The rows are grouped in 3 different ways at once. Each group adds its own fixed numbers to the row, and there is some noise. The rows also spread widely along 10 directions, which tell nothing about the answers.
(in the rows, 128 means zero)
Known rows, each followed by its group in each grouping:
[125 153 157 128 130 134  86 108 112 150 121 110 144 129  83 161 136 145
 117  90 129 141] | (0) (2) J459
[136 124 112  85  53 105 151  97 126 101 115 104 145 140 133 131 180  90
  89 116 147  93] | (1) (1) J840
[138 154 125 139 157 141 112 100 218 170 105 148 167 155  90 202 144 168
 146 103  36 107] | (2) (3) J814
[133 147 123 112  99 172 121 114  91  74 160 124 112 125 154 129 121 116
 161 158 151 125] | (2) (3) J556
[108 141 182 103 133 119 125 143  77 133 149 105  97  96 105 125 163 121
 100 140 172 112] | (0) (2) J840
[121 198 124 147  89 101 144 199 159  86 120 132 150 109 173 102 112 127
 169  97 104 154] | (1) (1) J556
[111 139 184 115 167 113 148 179 143 140 100 130  72 147  71 135 116 141
 171 116  64 115] | (1) (0) J814
[ 74 150 143 132 116  92 151  89 130 168 102 140 130 124  97 120 132 124
  92 166  94  66] | (0) (0) J459
[144 126  35 157 126  80 155 144 168 114 102 169 155  92 135  87  61 138
 184 120 102 124] | (1) (0) J814
[164 144 143 136 121 177  82 106 163 119 172 119 165 121  88 202 137 165
 164 112 144 145] | (0) (2) J459
[137 144 153 126 175 177 142 146 119 118 157 145 106 154 129 139 133 124
 188 158 109 124] | (1) (2) J814
[113 193 143 137 123 139  79 103 114 135  97 127 137 140 118 162 114 140
 152  89  80 142] | (2) (3) J840
[106 141 170 132 108  75 143 159 167 100 149 125 153  90 118 127 155 121
 130 123 117 116] | (0) (2) J814
[169  72  81 115  93 115 140 123 159  94 162  99 174 116 137 124 192 108
 111 114 162 129] | (0) (0) J814
[159  71 137  90 157 136 137 109 136 155 123 132  94 149  58 149 143 139
 132 129 123  82] | (0) (3) J459
[134 143 135 168 141 120 108 103 111 138 139 110 173 144 136 123 169 105
 120 110 142 152] | (1) (1) J814
[ 73 224 139 135 115 118 128 168 115 161  94 107 121  96 149 133 140 141
  82 122 100 125] | (2) (0) J814
[153 128 152 129 105 184 106  77 136  93 191 128 161 143 116 178 148 123
 168 153 150 125] | (0) (2) J459
[132  91  97 108 111  90 118  97 112 121 115 126 113  90  75 118 102 128
 123 125 155 109] | (0) (3) J814
[140  72 100  79  96 125 150 102 113  96 118 121 120 145 116 117 158  91
 116 126 131  97] | (0) (3) J814
[119 143 171 127  53 105  83  68 125  96 147  78 188 116  96 172 180 106
  79  88 162 135] | (0) (2) J459
[124 104 111  91 114 134 146 103 106 156 110 119 100 136  90 130 139 125
  99 143 135  80] | (0) (0) J459
[121 126 139 141  91  92  94  30 114 140 137  94 180 122  85 141 168 106
  57 117 171 100] | (1) (3) J459
[153 145 128 105 128 171 120 155 158 128 123 135 107 136 103 168 117 160
 171 111 101 126] | (0) (3) J459

New rows. What belongs after each?
[167 147  66 132 114 146 110 115 173 156 127 129 160  99 110 187 123 173
 127 116 141 125] | (2) (1) J814
[ 91 174 113 116 137 163 144 109  73 142 141 158 109 115 158 111 117 115
 136 201 134  84] | (0) (2) J840
[116 150 116 135 114 108 181 138 156 110 126 158 144 135 164 103 134 102
 159 161  98  94] | (1) (1) J814
[158 125 150 136 168 176  99  91 119 152 160 113 145 158 116 168 175 131
 127 130 142 122] | (2) (3) J459
[175 103  77 116 148 177 100 108  96 140 106 130 129 167 107 150 117 132
 169  90 122 166] | (0) (1) J814
[105 173 138 128 105 106 112  86 161 159 116 118 157 101  64 181 138 147
  86 118 119 100] | (1) (2) J814
[147  93 120 135 168  90 180 180 162 125 152 144 144 124 168  69 168 109
 142 133 131  99] | (0) (3) J459
[131 107 197 121 132  98 119  78 171 147 147 118 128 118  30 177 157 144
 110 139 137  73] | (1) (3) J459
[144  74  99 123 159  60 171 130 143 144 123 142 132 112 110  80 145 116
 123 132 135  79] | (1) (0) J840
[126 142  96 135 120  49 146 161 194 169  96 133 177  77 105 126 138 159
  88  80 117  99] | (0) (2) J459
[175 104 106 120 159 145 105 167 138 131 141 122 104 106  86 149 116 163
 168 100 147 157] | (0) (3) J814
[160 118  99 134 136 162 100 126 108 113 140 103 154 160 141 133 159 114
 152  92 123 176] | (0) (0) J814
[122 162  53 112  79  73 137 127 132 118  81 145 139  73 118 110  72 140
 121 102 132  97] | (1) (2) J840
[130 141 192 111 150 150 123 121 131 119 145 115 114 175 115 149 179 112
 151 122  98 114] | (1) (3) J840
[160 111 118 133  93 147 117 104 126  88 139 130 151 146 129 137 121 113
 177 116 142 145] | (0) (1) J459
[155 134  98 114 196 153 152 165 114 171 139 149  99 118 133 117 135 144
 144 149 144  99] | (1) (2) J840
[174 113 111 102 104 162 111 111 148 119 153 133 116  93  77 193  93 173
 157 137 164 101] | (2) (2) J459
[120 143 148 110  96 161 112  98 113 109 148 106 132 148 123 156 171 112
 132 144 123 120] | (0) (0) J840
[168  98  55 110 174 141 138 153 125 168 139 126 123 104 131 114 158 138
 106 131 169 118] | (0) (3) J814
[133 149 162 145  78  98 146 150 179  76 181 100 172 102 144 130 177 116
 128 129 152 116] | (1) (0) J459
[109 161 187 160 173  96 122 166  89 147 126 118 111 111 105  99 128 123
 141 117 140 151] | (1) (1) J814
[114 163 125 109 117 121 147 189 145 133 141 141  87  70 113 129 108 164
 152 169 130  99] | (0) (0) J840
[124 147 132 124 104  88 127 149 150 128  91 124 120  99  92 140  96 155
 136  93 104 110] | (2) (0) J459
[123 133 146 124 115  68 144 191 121 107 131  94 129  86 149  88 162 119
 101  93 149 134] | (2) (0) J556
[109 184 105  88  80 129 146 147 119 127 136  97 156 109 181 129 207 110
  57 125 148 100] | (0) (2) J840
[137 103 119 172 214  77 142 184 108 148 155 144 136  86 154  47 137 114
 143 137 161 140] | (0) (3) J814
[149 138  97 125 169 106 105 141 115 169  97 122 119 120  99 121 124 146
 120  77 132 134] | (1) (3) J840
[146 191  85 128  86 158 124 187 118  85 156  91 135  95 180 119 140 126
 129 114 166 169] | (1) (0) J814
[121 165 133 155 176 130 107 124 102 152 106 111 161 181 158 108 175  98
 120  75  95 160] | (1) (3) J814
[125 131 155 149 192 146  79 133  52 158 132 104 106 135  93 118 125 130
 150 107 141 179] | (0) (0) J814
[129 134 120 135 130  92 148 180 186 117 137 138 140  92 124 121 135 142
 150 120 106 119] | (0) (3) J814
[130 184 112 133 123 177 108 124 123 130 157 126 123 116 118 155 109 156
 159 158 136 132] | (1) (0) J556
[145 143 111 126 165 158 119 140  79 170 109 101 137 162 164 126 187 114
  92  91 133 150] | (2) (1) J814
[125 155  96 113  94  87 140 165 117 122  76 113 155 140 171  94 162 108
 106  57 101 146] | (0) (1) J840
[147 132 136 116 147 165 134 140  89 171 160 106 121 125 133 134 194 130
  82 155 192 109] | (0) (1) J459
[148 120 113  69  69 105 110 128 129  93  71  94 119 143 102 159 136 129
 116  35 102 128] | (2) (3) J840
[106 187 133 158 154 107 125 120 162 180 140 141 145  96 106 141 139 157
 117 158 115  96] | (1) (0) J840
[162  93  97 107  75  91 126 148 152  89 138  94 136  72 102 143 138 139
 116  93 171 129] | (2) (0) J814
[125 117 139 110 145 101 153 146 144 117 104 157  97 131 115 119 108 132
 175 124  80  87] | (2) (3) J840
[140 132 109  99 126 137 157 185 122 117 181 123  97  64 143 105 150 137
 118 182 198  98] | (0) (3) J556
[121 169  79 135  61 113 123 118 152 104 110 120 177 112 144 132 123 130
 126 100 109 128] | (0) (0) J459
[142 140 123  94  25 155 126 114 133  68 137 107 128 117 113 168 123 127
 144 127 159 123] | (0) (1) J459
[109 146 166 110  78  92 154 140  85  76 119  86 149 153 174  85 192  58
  84  80 138 120] | (1) (2) J459
[132 164  48 114  67 142 142 110 110 105 138 112 159 113 186 108 156 102
  96 148 162 107] | (1) (0) J840
[193  81 121 130 144 118 131 171 128 104 175 106 131 101 122 116 158 123
 149 113 200 155] | (1) (1) J814
[109 154 188 106  72  82 102 125 134  89 117 105 126  92  78 165 119 139
 132  87 122 121] | (2) (2) J840
[ 75 208 180 121 142 149 107 174  95 176 120 104  70  95  82 157 132 161
 103 145 122 131] | (0) (0) J814
[153 120 141 129 181 127 149 182 129 135 169 131  99 111 124 109 148 140
 161 150 153 115] | (1) (0) J840
[160 150  89 105  79 155 113 124 136  85  98 123 126 149 120 151  83 133
 179  81 105 136] | (1) (3) J459
[113 159 128 120  75 150 109  85 105 100 142 137 124  95  95 153  80 136
 153 158 153 109] | (0) (2) J459
[125  91 185 139 113  99 119  78 165 105 132 118 163 168  78 151 162 112
 156 105  82 115] | (0) (0) J459
[130 187 173 154 169 111  96 203 151 166 115 126 122 108  97 153 122 175
 168  79  99 168] | (0) (1) J840
[156  99 101 120 131  82  99 142 162 135 120 140 116  65  39 139  68 181
 164  97 140 131] | (0) (3) J556
[137 138  82 111 139  96 129 131 200 182  99 146 142 100  79 162 132 176
 117 111  92  87] | (0) (3) J840
[102 161 176 146 151 102 109 123  95 142  76 133 128 168 126 123 122 116
 154  79  67 144] | (2) (1) J840
[149 128 113 136 158 113  68 109  66 185 109 105 128 102  74 136 124 150
 100  85 182 159] | (0) (1) J840
[114 186 157 163 165 173 105 105 112 133 139 123 148 180 153 136 155 103
 156 132  86 150] | (1) (3) J814
[118 148 104 106 110  99 142 162 105 129  80 105 113 135 128  96 132 119
 107  84 109 128] | (1) (0) J556
[167 112 116 145 169 111 149 185 129 125 167 132 141  86 164  95 142 134
 142 122 180 122] | (2) (2) J459
[111 152 194 120  96 158 128  93 116  78 162 101 141 180 147 147 195  82
 146 146 102 117] | (1) (0) J840
[100 134 101 118 105  85 134  65 115 131  99 144 133 122  94 105 101 112
 116 145 119  80] | (1) (3) J556
[150 141 102 152 159 139  84 112 122 135  98 133 141 166  90 136  84 148
 197  69  79 176] | (1) (0) J556
[145 129 106 116 109 161 150 122 113 112 150 131 125 128 155 137 146 113
 139 163 149 107] | (2) (1) J814
[145 115 122  91 152 154 130 123  98 141 129 136  93 126  95 148 110 149
 144 135 134 105] | (2) (2) J556
[155 161 146 106  92 160 127 156 135 101 182  99 126  90 119 165 156 142
 121 135 188 117] | (1) (2) J459
[114 179 140  78  88 153 120 144 129 136 123  91 119 127 126 163 190 130
  74 113 127 111] | (0) (3) J840
[123 184 109 101 134 128 178 244 164 151 106 113  98 108 155 122 163 147
 105 110 102 111] | (1) (0) J814
[106 174 131 153 160 159 112 121 124 145 141 158 126 133 116 132  94 149
 191 165  88 137] | (0) (0) J556
[146 129 132  99 154 132 144 165 118 140 130 115 127 131 152 126 182 127
 109 103 132 114] | (2) (2) J840
[137 121  92 120 125 123 146 126 126 131 132 153 125  91 112 116  97 140
 145 153 150  90] | (0) (2) J459
[132 160 141  87  76 145 125 158 149 124 144 104  99  78  91 169 138 161
 105 139 164 101] | (0) (3) J459
[122 127 121 128 166 175 134 114  62 142 164 133 104 149 160  99 153 105
 150 190 148 115] | (0) (0) J840
[118 168 168 116 110 115 100 169 112 116 110 102  99 106 100 147 119 150
 144  86 113 144] | (2) (0) J840
[101 179 150 105 100 122 146 165 112 121 152 116 105  64 139 129 141 140
  95 161 171  90] | (2) (2) J556
[182  94 117 127 132 143 116 120 156 134 170 109 140 105  98 166 156 155
 131 127 175 113] | (2) (0) J459
[ 98 156 152 145 102  93 127 164 132  88 125 124 125  97 120 110 104 125
 167 123 104 148] | (0) (0) J814
[128 121 171 138 183 149 111 122  83 144 179 116 103 112 117 130 162 122
 123 167 176 117] | (2) (3) J814
[108 134 161  80 136 135 164 179  85 146 110 108  68 135 127 102 169 112
  87 134 133  83] | (0) (3) J459
[123 201 141 136 185 173 129 163 144 168 131 154 110 138 113 154 104 169
 178 142  84 125] | (1) (2) J556
[144 124 169  99 174 137 137 184 114 147 159 103  79 116 100 123 170 138
 113 132 166 111] | (1) (3) J556
[107 147 117 148 106 105 165 144 129 108 161 146 147  90 172  91 136 104
 142 185 152 108] | (0) (1) J814
[ 90 217 162 149 163 176 104 165 114 152 141 154  81 107 100 148  71 177
 199 176  93 144] | (0) (0) J556
